There are 4 ways to turn a row about zero (a turn may also mirror it). The second row of each pair is the first, turned, with some noise. The first 36 pairs use one turn. New pairs use 2 turns, one after the other, and a turn may come again.
Known pairs, each followed by its turns in order:
[ -4  23  13  -7 -12  21 -28 -12]
[  5 -27 -18  -1  22   0 -24 -11] | R

[-18 -23  -1  -7 -10  -1 -19   0]
[ -2   8 -15  14 -21  -3   3 -19] | P

[  2 -27   8   7 -10 -20  -1  -5]
[20 22 -1  7  0  9 -1 18] | Y

[  2  16   0  -3  -7   0 -23  26]
[ -7   3 -13 -16  16 -17   2 -20] | P

[ -1  32 -13   7  19  -1   1 -19]
[ -9  -6 -11 -10  22  22   4  23] | P

[-21   9   8  17   5  17 -15 -15]
[ -1   1 -18 -11   3  -8 -33   1] | R

[  9  -8  22  -2  23 -11  -4   4]
[ 18 -16  -3   4   4   1 -25  -6] | P

[  9   9  16  30   5  31 -10 -23]
[ 18 -22  -9  -6 -17 -18 -37   5] | R

[ 23 -23  23  -7  38  -7   7   3]
[ 34 -28   0   3  -8  -2 -35   3] | P

[ -5   4  13  18  15  14 -19   5]
[ 15   0  -8 -18  -5   6 -24  -4] | R

[-17   7  -8 -19  18  -5   6  -4]
[ 11   2 -11 -14  -6  25   5   1] | P

[ 10  11  -1  -4 -17 -14 -26  -5]
[-27  10 -12  -6   6  -4 -17 -10] | P

[-20   1 -23   4  26  10  13   0]
[ 14 -15  21 -29   9   7  10   6] | U

[  0  22   2   5 -13  -5 -24   0]
[ -9   4  21  -4 -21  -3  15  -9] | Y

[ -9 -30   9  11   1 -23 -15   6]
[18 18 22  7  9 12 -5 22] | Y

[-13  -3  20  27 -12  -6  14   2]
[  3  32   6  -6  -4 -16 -10  15] | U

[ -7   8   0 -27   7  11  17  24]
[ -1   0   0 -10 -12   3  40  -8] | U

[ -1  11 -16   1   3  14  -9 -22]
[  2  -9 -10   3  12  -7 -15  20] | R

[ -8 -20   9 -12   0   9 -17 -20]
[  7  15 -18  23 -14   1  -9   1] | P

[ 16  12 -16 -20   9 -14 -13  25]
[-16 -21 -26  -8 -13  20  12   0] | U

[15 11  9 -2 -8 26 -3 -8]
[ 19 -24  -7   7   2 -14  -9  -3] | R

[  0  -2   7   7  16  16 -33   6]
[ 11 -12  35 -12   3 -12  -8  -3] | Y

[ -7   5   8  12 -28  -1 -10  -9]
[  0  26   4  -6 -22   3   2 -10] | Y

[-21  -8   0  13  -5  -8 -22 -11]
[12 18 22 -6  2 13  1 -9] | Y

[  6  27 -10   9  -3 -27 -15   3]
[-13 -19 -24 -11 -10  -9 -17  16] | U

[ 14   8  13  -4  16 -27  26   5]
[ -5  -1 -16  33  11 -13  18  15] | Y

[  5 -37   0  11  -3   9  22 -29]
[26 21 12 11 36  6 -8 -6] | U

[-33  32 -19   5  27  31   6  33]
[ 29  -7 -19 -27  24   3  54  -1] | P

[ 18  24  10   6 -20  -2   0   2]
[-23   7 -17   3   0 -23  -6  -6] | U

[ 13 -28 -36   6  -1  -1   0  -4]
[ -1   7   2  25 -12  15   8  35] | R

[16 16 -9 -1  3 19 -5 -9]
[  4 -20  -5 -10 -13 -12   3 -17] | Y

[  0   1  12   0 -22  -5  11   2]
[  5  20 -14   5  -5 -14   3  -1] | U

[-15  13 -25  -6   2  13  19  10]
[-22 -16 -13   0   6  18 -10 -16] | Y

[ 17  -7 -13   0  20   5  10   4]
[ -7  -5   2 -11  22  20   7  -2] | U

[  4 -19 -20  -9 -21  -2  38   1]
[ -5  16   7  39  -8 -14  27   5] | R

[-27   1   5 -12  -7  19  -7  -3]
[  0   7 -30   5  15  -4  -8 -13] | R

New pairs. What belongs after each?
[ -5   2  -7  20  -6 -32 -14 -21]
[ 19 -18  17   6  -9 -31  -9  -5] | Y R

[ 11  17  25 -10  14 -11  -3  28]
[ 11  -2 -28 -15  14 -25  11   3] | R Y

[ 24 -16 -37 -19   5   6 -28   6]
[-31  13  -2 -26 -30   7   8 -28] | P P

[-16   1   2  17  -6  -6  -4 -16]
[-17  -2 -12  10 -11   9  -8   6] | U U

[ -3   8 -17  14   1 -11   2  -1]
[ 11   2  -7  -1  17   0   0 -15] | R P

[-13   4 -10  -5  -1 -31   1  -7]
[ 21   9   1   1  -3 -27  -4   3] | Y R

[-11  18  -4  -3  12  25  29  28]
[ 14  14  30  -7  25  29  -9 -11] | Y Y

[-28 -10  15 -15  -8 -12  -3  35]
[  9 -11  -4  23  35 -27  -8  -2] | P U

[  7  -1  16  -4  19  14   5 -14]
[-13   0  10 -15 -23  -2  -9  -6] | R P

[ -5  -4   2   4 -10   6   8  -4]
[ -7  11   2  -3   0 -10   0   5] | P U

[-26  -5 -13  -5  44   0  21  17]
[-39 -25 -15   9  -7  -5  30  -5] | R Y

[  8 -23   8   6  -4   2  30 -19]
[-21  33   4  10 -15  -4 -11  -3] | P U

[ 22 -36   6 -10 -25 -11  28  27]
[  1  33 -33  20 -23 -15 -19 -22] | R Y

[ 12 -17 -16 -24  16  -1  -7   5]
[ -8 -11   4  26  12  19  11  -2] | P R

[-12 -18  23 -11   6 -16  39   6]
[ 16  28  17 -23  21   8 -13  18] | Y R

[  0   0 -19 -12 -10  -3   8  31]
[ 13  21 -21  16   2  12  -8  -9] | Y R

[-13  14 -19 -40 -18  -3   7   8]
[ 34  -5  16 -14  -7  -2  29 -18] | Y U

[  2  -8   2   0  -4   9 -16  -7]
[  1  -1  -5  -9  -5 -10  12  10] | Y Y

[-29 -14  18   0   8  -8  -8  15]
[-15  -1   7  14  -3   0  -7  36] | P P

[ 41   7 -15   8  -7 -30  11  27]
[-17 -11  30  14  -8 -33  31 -16] | Y P

[ -8   9  -6  20  20 -36  14  25]
[27  8 24 29 21 17 10 -7] | P U

[ -4   7 -14   2 -14  18  -4  36]
[-19 -15 -18  21  19 -18   3  -3] | U R

[-19   5  17  22   7  37  39  31]
[-43   1   5 -23  27   7 -41  16] | R P

[-15 -13 -25  -2   5  21 -38  11]
[  6   4   1 -38  14 -30  -3  17] | Y Y

[  8  14  11   4 -25   9  -6  26]
[ -1  -3  -6  25   8  -4 -20  24] | R P

[ 14  -3 -24   7 -18 -40 -23   8]
[  7 -27  -5 -13 -11  21 -21 -35] | U U

[  2 -32   7 -43 -26  -5  12  -3]
[ 32  19   9 -34  28 -17  -7  -2] | R U

[ 9 -6 12 15 -7 13 12 -7]
[-10 -11   7  -3  -1 -13   2  21] | U U

[ -2 -21  -2 -17  -3 -17  -3  16]
[ 28  14   0  -3   6   6   6 -11] | Y R

[-13 -18   2 -31 -36  -4   3  -8]
[-10 -21   6  11  24 -22 -26 -19] | P R

[-13  -4 -11  -8  -6 -26  10   6]
[ -1  17 -14 -25   3  -6  -4 -10] | P Y

[ 10 -13   2   6 -19  12 -10   0]
[ -4 -14   8   4   4 -15 -20   2] | U U

[-21  -2  32 -25 -10 -21  41  17]
[-12  10  25   4   6  58  -5  19] | R P

[ 7  9 11 -7 12 28  2 -1]
[  1 -19   1 -23   9  -9 -13  -1] | P P

[ 39  -3  10 -12  26 -14 -21   0]
[ -8 -10 -10  -1   8  50   1  13] | P R

[ 13  -5   2   5   0   8  12 -12]
[  2  11  -1   7 -11   8  -2  15] | R Y

[-13 -13  -9 -33 -22   1  10   7]
[  3  -4 -12  28   8   8 -13 -29] | R Y

[  2 -11   1 -29  15   8 -18 -13]
[ 25  -5   2 -18 -20   5 -20   2] | Y P

[-21  16   3  20   1 -17  -9  28]
[ 23   0 -23   1  32   0   0 -13] | P Y

[ -7  -1   6 -16 -13  19  16  30]
[-9 22 27 -4  5 21  2 17] | U P

[  0 -26   7  -4  -3  -6  20 -25]
[  1 -37  -1  10 -11   3  11  -7] | Y Y

[ 12 -21  -3  -2  -3 -36  -3  -6]
[-25  18  -6 -20  10   5  11 -14] | Y U

[  1   5  13  -4  33  14 -11   2]
[  4  17 -16  -4 -17 -10  -3 -26] | U R

